Every row belongs to one group in each of 2 separate groupings. Each group adds its own fixed numbers to the row, and there is some noise. The rows also spread widely along 2 directions, which tell nothing about the answers.
In the rows, zero is written as 128.
Some rows, each with its group in each grouping after it:
[ 62 139 144 120 116 134 114 122 113 135  98 148 168 115 132 157 142 145
 124  93]	(3) luf
[ 80 147 121 128 111 143 120 124 112 147  73 149 194  97 129 182 118 121
 106 101]	(0) poso
[ 65 161 167 121 114 153 133 143  78 138  55 155 142 102 125 189 140 108
 110 107]	(3) poso
[100 155 166 115 125 165  73 100 105 124  76 136 192  93 142 142 126 139
  90  99]	(2) duno
[ 73 142 143 125 119 146 127 108  88 142 107 133 204  93 141 169 132 140
 127  75]	(1) luf
[ 76 156 152 143 124 155  84 109  93 136  82 154 198  68 152 155 123 132
 112  84]	(1) duno
[ 78 151 125 147 112 138 137 137 103 168  89 168 175  89 122 200 114  85
 131 126]	(0) poso
[102 139 156 112 130 146 107 112 107 146 115 136 193 115 130 153 134 128
 113 102]	(2) luf
[ 89 143 139 155 118 147  95  97  90 141  87 161 188  85 124 176 107 122
 118  96]	(0) duno
[ 73 163 160 128 119 153 141 142  75 149  79 154 175  77 136 194 133  89
 131 102]	(1) poso
[ 82 142 129 146 118 150  87  96  95 126  77 153 194  84 134 164 108 141
 101  85]	(0) duno
[105 165 195 117 127 162 141 149  62 152  71 149 152  93 112 210 136  83
 110 122]	(2) poso
[ 81 148 146 147 121 147  97 100  82 129  80 153 188  87 121 174 105 132
 112  85]	(0) duno
[ 99 141 132 113 128 141  94 112 146 156 125 145 204 108 142 138 130 126
 118 112]	(2) luf
[104 149 163 118 133 150 112 113 103 155 118 139 181 108 129 159 130 117
 124 109]	(2) luf

New rows. What belongs after each?
[ 83 140 156 155 127 130 158 116  59 167 117 159 158  99  92 216 114 100
 151 102]	(0) luf
[104 168 187 114 129 170 132 141  73 143  72 144 160  92 126 193 137  88
 103 115]	(2) poso
[100 160 157 107 121 158 105 136 120 145  76 138 186  95 141 160 135 113
  98 124]	(2) poso
[103 164 164 111 127 160 116 144 114 154  86 150 175  94 135 170 131  95
 100 131]	(2) poso
[108 158 159 131 132 161  69 109 114 137  88 153 189  88 140 143 122 123
 105 118]	(2) duno
[108 167 185 119 127 162 130 145  77 152  79 149 160  93 123 194 133  83
 110 124]	(2) poso
[ 96 150 114  90 113 156  61 119 190 142  79 136 232 103 181 100 133 144
  79 119]	(2) poso
[ 98 159 134 103 119 153  83 127 156 154  83 143 201 102 158 135 133 116
  93 133]	(2) poso
[ 81 149 138 163 123 141  99 108 100 151  99 179 178  84 120 181 100 107
 137 117]	(0) duno
[102 166 168 106 121 167 113 139 100 138  70 138 182 102 137 168 133 110
  93 110]	(2) poso
[102 148 167 123 133 151 119 116 101 151 112 145 174 103 124 164 134 116
 121 107]	(2) luf
[100 159 164 106 119 160 108 135 111 148  80 139 182 103 143 168 131 107
  95 119]	(2) poso
[105 148 180 116 125 153 124 114  83 142 107 134 172 106 119 175 136 121
 113  90]	(2) luf
[100 154 158 109 125 162 109 135 117 145  76 139 185 103 142 160 138 113
  97 117]	(2) poso
[104 163 160 109 116 163 109 138 111 146  73 140 183 100 139 163 134 106
  98 117]	(2) poso
[103 166 170 111 123 163 121 140  94 134  69 134 174 100 133 176 138 105
  93 112]	(2) poso
[104 160 179 104 129 164 121 136  81 137  69 134 169 100 130 182 143 107
  96 104]	(2) poso
[104 165 163 136 136 160  81 112 116 150  92 163 181  86 138 157 115 101
 118 130]	(2) duno
[104 165 176 137 140 164  89 114  94 144  90 156 171  86 126 164 119 109
 111 115]	(2) duno
[ 86 146 132 152 121 150  87  99 106 137  86 158 196  87 132 162 108 138
 109 100]	(0) duno
[ 98 156 176 102 119 167 118 137  86 130  69 127 181 100 138 172 144 122
  88 101]	(2) poso
[105 157 168 126 127 166  81 107 109 137  85 151 181  89 134 153 121 113
 107 117]	(2) duno
[ 77 153 139 139 117 156  72 102 109 136  83 157 208  72 161 143 118 139
 110  89]	(1) duno
[ 81 144 143 125 106 150 136 125  85 143  64 140 185  94 123 195 122 126
 103  88]	(0) poso
[ 86 150 144 134 111 142 141 131  76 146  73 147 179  95 115 204 121 112
 116 100]	(0) poso
[ 78 141 116 120 103 149 116 121 124 140  75 142 205  99 143 165 119 143
  96  95]	(0) poso
[ 64 154 139 137 121 146  67 115 131 139  79 172 175 100 150 142 124 131
 125 119]	(3) duno
[102 155 161 101 119 162 106 129 122 143  70 136 186 101 147 152 137 121
  87 110]	(2) poso
[ 65 173 177 159 133 150 110 137  69 153  81 185 125  87 108 197 123  83
 148 133]	(3) duno
[ 99 147 175 118 134 150 125 117  93 152 109 140 171 110 120 174 130 113
 123 101]	(2) luf
[105 169 176 116 130 160 132 145  88 156  83 152 163  97 121 190 130  81
 112 129]	(2) poso
[ 73 145 168 125 121 145 143 114  44 130  99 131 182  88 126 189 133 133
 124  57]	(1) luf
[ 77 154 162 139 122 159 100 109  76 131  79 149 190  65 143 170 123 127
 115  79]	(1) duno
[102 159 158 102 122 159 106 138 110 147  83 143 184 104 142 166 128 108
  98 120]	(2) poso
[ 78 140 137 124 103 145 132 124  88 137  66 139 182  99 129 186 120 134
  96  87]	(0) poso
[ 99 165 146 118 127 153  99 141 139 168  96 161 181  95 138 158 122  81
 119 150]	(2) poso
[ 96 149 146  88 111 162  91 123 136 130  70 127 203 105 158 138 135 142
  82 101]	(2) poso
[ 82 146 109 128 107 140 112 127 136 154  86 157 203  97 138 160 111 122
 115 118]	(0) poso
[ 73 155 160 103 105 162 120 121  76 117  54 122 203  86 151 169 140 147
  89  61]	(1) poso
[ 77 130 126 148 125 128 134 113  96 160 127 160 182 102 111 189 111 113
 148 107]	(0) luf
[ 85 152 145 136 114 147 143 131  72 146  73 150 173  93 114 206 121 109
 117  98]	(0) poso
